There are 5 ways to turn a row about zero (a turn may also mirror it). The second row of each pair is the first, turned, with some noise. The first 35 pairs use one turn. New pairs use 2 turns, one after the other, and a turn may come again.
Some pairs, each with its turns in order after it:
[-3.21 -0.12 -0.57 -0.01  1.41  5.19]
[ 2.00 -1.72 -4.80  1.22 -0.30  3.18]  R

[-1.08  0.02 -0.72  2.62 -1.16 -0.34]
[-0.62  2.12  0.54  2.02  0.80  0.66]  H

[ 0.41 -0.85 -1.02  4.47  2.05 -5.07]
[-4.45  3.40  1.75  2.20 -2.82 -1.90]  R

[ 1.43 -1.11  1.53 -0.87  0.85 -1.16]
[ 1.51 -1.73  1.51  0.47  1.10  0.35]  B

[-1.41  0.61  1.27 -0.70 -0.66  0.23]
[-0.37 -0.36  1.46 -1.55 -0.84  0.49]  W

[-1.81  1.16  2.96  2.20 -0.91  6.14]
[ 1.56  3.68  6.17 -0.19 -1.65  0.86]  W

[-0.63 -3.66 -0.25  2.96 -2.30  0.35]
[-0.08  4.13  0.50  2.08 -2.40  0.07]  H

[-0.24 -0.17  0.70 -0.39 -0.37  0.28]
[ 0.63  0.38  0.25 -0.48  0.10  0.45]  S

[-0.22 -1.54 -0.73  0.34  0.38  0.09]
[ 0.31  1.52  0.02 -0.54 -0.52 -0.75]  H

[ 1.07 -0.55  0.32 -0.65  1.26  0.92]
[-0.65 -0.05  1.90 -0.14  1.03  0.21]  B

[ 1.34  3.54 -3.81 -2.85  1.15 -0.62]
[-3.10 -2.06 -1.38 -0.62  4.36 -1.86]  R

[ 4.94  2.38  2.52  0.73  0.70 -0.90]
[ 0.28 -2.14  1.85 -1.24 -1.59 -5.18]  R

[-1.47  0.06  2.87  0.60  0.42  0.44]
[ 1.67  1.98 -1.19 -1.09 -1.70  0.49]  S

[-1.95 -2.83  0.06 -0.22 -4.69  3.59]
[ 4.21  2.84 -1.55 -2.76  0.44  3.39]  R

[-1.77 -3.19  1.07 -0.74  2.69  0.81]
[-0.58  0.90 -1.11 -1.08 -1.39 -3.99]  H

[ 1.89  1.82 -1.61  0.11 -1.22  4.53]
[-3.58  0.57 -0.15 -3.66  0.14  0.84]  B

[ 1.48  0.17 -1.77 -0.99  2.16  0.52]
[ 1.82 -0.17  1.04 -2.33  1.38 -0.92]  H

[ 2.97  0.89  0.20 -0.53  1.91  0.11]
[ 0.69 -1.85  2.62 -1.92  0.22 -0.52]  H

[ 1.51 -6.14  0.34  5.43  1.35 -1.94]
[-4.50  4.79 -3.98  3.22  1.91  1.35]  S

[ 5.52  3.28 -2.55  3.25  0.23  2.48]
[-5.86 -2.21 -1.33 -1.71  0.71  4.89]  B

[-0.03  1.10 -0.57 -0.29  0.78  0.16]
[-1.05 -0.14 -0.19  0.38  0.48 -0.57]  B

[-3.63 -2.25 -1.92  2.51  0.45  0.38]
[-0.77 -1.00 -4.85 -0.19  1.28  1.38]  S

[ 1.30 -6.14 -1.03  0.13  0.18  6.14]
[-3.59  1.66 -0.38 -3.84  4.03  5.76]  S

[ 1.55  2.53  0.57  3.58 -3.04 -2.07]
[-0.24 -0.72  0.53  4.42 -3.78  0.63]  S

[-0.35 -0.15  5.32  0.09  0.91  4.23]
[ 1.80  2.94  1.40 -2.52  4.69  1.39]  B

[-6.14  0.87  1.02 -0.06 -0.70  1.70]
[-0.24  1.07  2.53 -3.76 -1.68  4.22]  W

[ 2.19  1.28 -1.32  0.94 -2.07  0.77]
[ 0.44  2.34 -0.77  0.10  0.76 -2.45]  W

[ 0.22  1.60  2.07 -2.74 -6.14  0.87]
[ 2.97 -0.79  2.06 -5.92  1.52  1.53]  R

[-1.51  0.40  0.27  1.97  5.81  0.87]
[-0.64  0.00  0.18  4.30 -2.89  3.57]  W

[ 0.87 -1.78 -1.68  0.50  0.28 -1.06]
[ 0.04 -0.14 -1.72  0.90  1.89  0.61]  W

[-0.24 -2.27  0.87 -0.38  2.44  5.37]
[-1.37  3.59  4.31 -1.56  2.17  1.02]  B

[-1.35 -0.20  1.07  0.61 -0.19  5.81]
[ 3.25 -0.67 -0.72  3.86 -0.78 -3.25]  H

[ 0.24 -2.78  6.14 -1.38 -2.41  0.70]
[ 5.42 -0.63  3.97 -0.71 -2.06  1.14]  R

[ 2.23  0.16 -1.52 -0.65 -0.86 -0.43]
[ 0.85  0.29 -1.59  0.27  0.98 -1.92]  W

[ 1.07 -4.27 -6.14  0.37  3.34 -0.65]
[-5.26 -1.58 -1.95 -0.17  5.85 -1.42]  S

New pairs, each followed by its turns in order:
[-0.13 -0.76 -2.74  2.14  1.44  0.78]
[ 0.20  1.46 -0.24  0.58  3.35  1.42]  R H

[ 2.17 -4.44 -0.54 -1.17 -0.64 -4.41]
[-1.09  4.12  1.31  2.79  0.51  4.00]  B S

[-0.08  2.62  3.37 -1.14  0.70  2.43]
[ 0.61 -1.57  1.13 -2.80 -0.15 -3.64]  S W

[-0.22  3.96  2.39  0.42 -1.87  1.18]
[ 2.49 -0.75 -4.03  0.67 -1.69  0.77]  B W

[ 5.31  2.77  0.90 -2.49  2.98  3.64]
[-4.20 -4.47 -4.02  0.41 -2.87  0.08]  S H

[-0.35  0.11  0.26  0.53 -6.14  0.12]
[ 1.94 -5.19 -1.80 -1.79 -0.36  0.76]  R H

[-0.11 -1.59  2.31 -1.31 -0.22  0.10]
[-0.74  1.99  2.20 -0.05 -0.13 -1.27]  B S

[ 0.05  1.21  1.36  1.36 -0.37  3.59]
[-0.14  2.23  1.09  0.33 -2.63 -1.97]  H R

[ 0.41 -1.06  0.47 -0.19 -1.19  0.01]
[ 0.00 -1.54 -0.35  1.03 -0.42  0.21]  W W

[ 3.33 -1.88 -0.87 -2.59 -0.79 -3.12]
[ 1.65 -1.10 -0.93  3.35  4.04  0.68]  R B

[-2.84  1.85  0.18  3.34 -2.46  0.33]
[-0.81  0.86 -0.50 -3.69 -1.36 -3.67]  R B

[-5.41  3.30  2.71 -1.01 -0.41  2.28]
[-2.05 -0.15 -5.47  0.94 -4.26 -1.19]  B W

[ 1.07  1.65  1.14  1.82 -1.94  0.23]
[ 0.36 -0.02  0.07  0.97 -1.57  3.03]  S S

[ 4.38  0.75  0.75  1.10 -5.79 -0.23]
[ 2.64  3.16  5.27  0.65  1.28 -2.20]  H W

[-3.21 -3.43  4.14 -0.34 -0.99  0.66]
[ 0.54 -4.16  4.04 -1.36  0.24  2.04]  B H

[-3.14  2.36 -0.09 -1.73  3.31  1.58]
[-0.85  3.62  3.05  0.38 -2.80  1.15]  R B

[-2.26  0.20 -4.14  0.52  1.93  0.11]
[ 1.43 -1.46 -2.92  0.01  2.09  3.07]  S W

[3.42 1.42 6.14 1.96 0.34 0.39]
[-0.39 -3.60 -0.72  4.92  0.68  4.26]  S H

[ 2.58 -3.55 -1.61 -1.26 -0.22  2.75]
[-3.06 -3.64 -0.70  1.97  1.21  2.15]  R B

[-0.75 -0.46  3.94  1.86 -0.69  1.82]
[ 1.83  3.67 -0.24 -1.25 -2.60  0.27]  W S

[-4.65 -2.27 -3.93 -6.14  0.21  1.35]
[-7.36 -3.23 -0.56 -3.81  0.74 -1.98]  B W

[-0.10 -1.34 -2.39  0.04 -5.04  2.32]
[-2.31 -3.79  0.32  0.81  3.55 -1.93]  W B

[ 1.43  6.14 -1.79  0.91 -0.58  0.64]
[-2.47  1.81 -2.69  2.07  3.19  3.89]  B R

[ 0.39  3.28 -1.67  0.46 -2.97 -1.11]
[ 3.09  1.80  1.72  2.69 -1.14  0.94]  H W

[-0.78 -3.95 -1.71  3.58 -0.52  2.94]
[-3.70  4.64  1.29 -0.28 -0.73 -1.77]  S B

[-0.20  0.64  1.37 -0.94  0.75 -0.42]
[ 1.09  1.35  0.79 -0.23 -0.24  1.05]  W R

[ 0.45  5.48  6.14  1.27 -1.59  1.76]
[ 1.23  0.60 -3.39 -2.20 -7.12  1.81]  R H

[ 1.52  1.04  2.93 -3.05 -1.68  5.19]
[ 4.40 -4.99 -0.38 -1.79  1.86  1.44]  W B

[ 1.81 -0.81  0.43 -0.09 -0.64  1.72]
[ 1.25  0.86  0.84 -1.86  0.56  0.32]  B S

[ 0.21  0.00 -3.89  0.38 -0.03 -0.01]
[-0.41  0.99 -2.73 -0.77  2.14  0.40]  S S

[-0.41  2.94 -0.80  0.13  0.38  0.69]
[-0.45  1.03 -1.21 -0.25 -2.58  0.99]  S H

[ 4.00 -3.63  0.82  3.17  0.97  1.40]
[-1.44  4.55 -3.60  0.17  1.46 -2.17]  S B

[-0.54 -3.05  0.72  0.21 -0.15  1.51]
[-0.17  0.11  1.50 -0.01  2.56  1.60]  W B

[-1.26 -0.08  0.19  2.21  2.27 -0.07]
[ 0.71  1.43 -2.04 -0.50  1.53  1.57]  S H

[ 0.86  2.97  0.20 -1.49  1.11  2.33]
[-1.87 -1.30  0.26  2.87  1.10  2.08]  B R

[-0.88  0.52  1.68 -1.03  1.83 -0.54]
[-0.73 -1.08 -1.73 -0.63 -0.75 -1.80]  S W

[ 0.26  0.01  1.10  2.84 -1.10  0.68]
[-0.17 -0.14 -0.11 -1.14 -2.93  0.18]  H R

[ 5.65  0.09 -3.85  1.37  0.58 -0.48]
[-1.03  0.30  0.82  1.71 -4.30  5.22]  S R

[-2.84  4.35 -1.25 -0.34  1.01 -0.34]
[ 2.35 -0.35 -3.43  2.15 -0.08  3.15]  W H

[ 0.63  6.14 -3.14  0.73  0.58  0.23]
[ 2.15 -1.44  0.94  5.95 -1.42  1.68]  H W

[-0.83  1.18  1.62  1.84  1.46 -0.24]
[ 0.80  0.75 -1.22  0.16  0.58  2.85]  S H

[-2.47 -6.14  0.28  1.65 -1.49 -0.44]
[-0.94  1.35  2.79 -0.51  0.27 -6.03]  B W

[-0.40  6.14  0.25 -0.69 -4.83  1.28]
[3.32 3.41 1.40 5.01 2.75 1.99]  H W

[ 1.92 -1.39 -4.59 -1.04  1.61 -1.68]
[-2.09 -2.00 -0.73  1.74  0.12  4.59]  S W

[-0.20 -0.10  1.29 -3.22  1.63 -1.16]
[-0.95  2.72 -0.68  1.42  0.62 -2.19]  B S

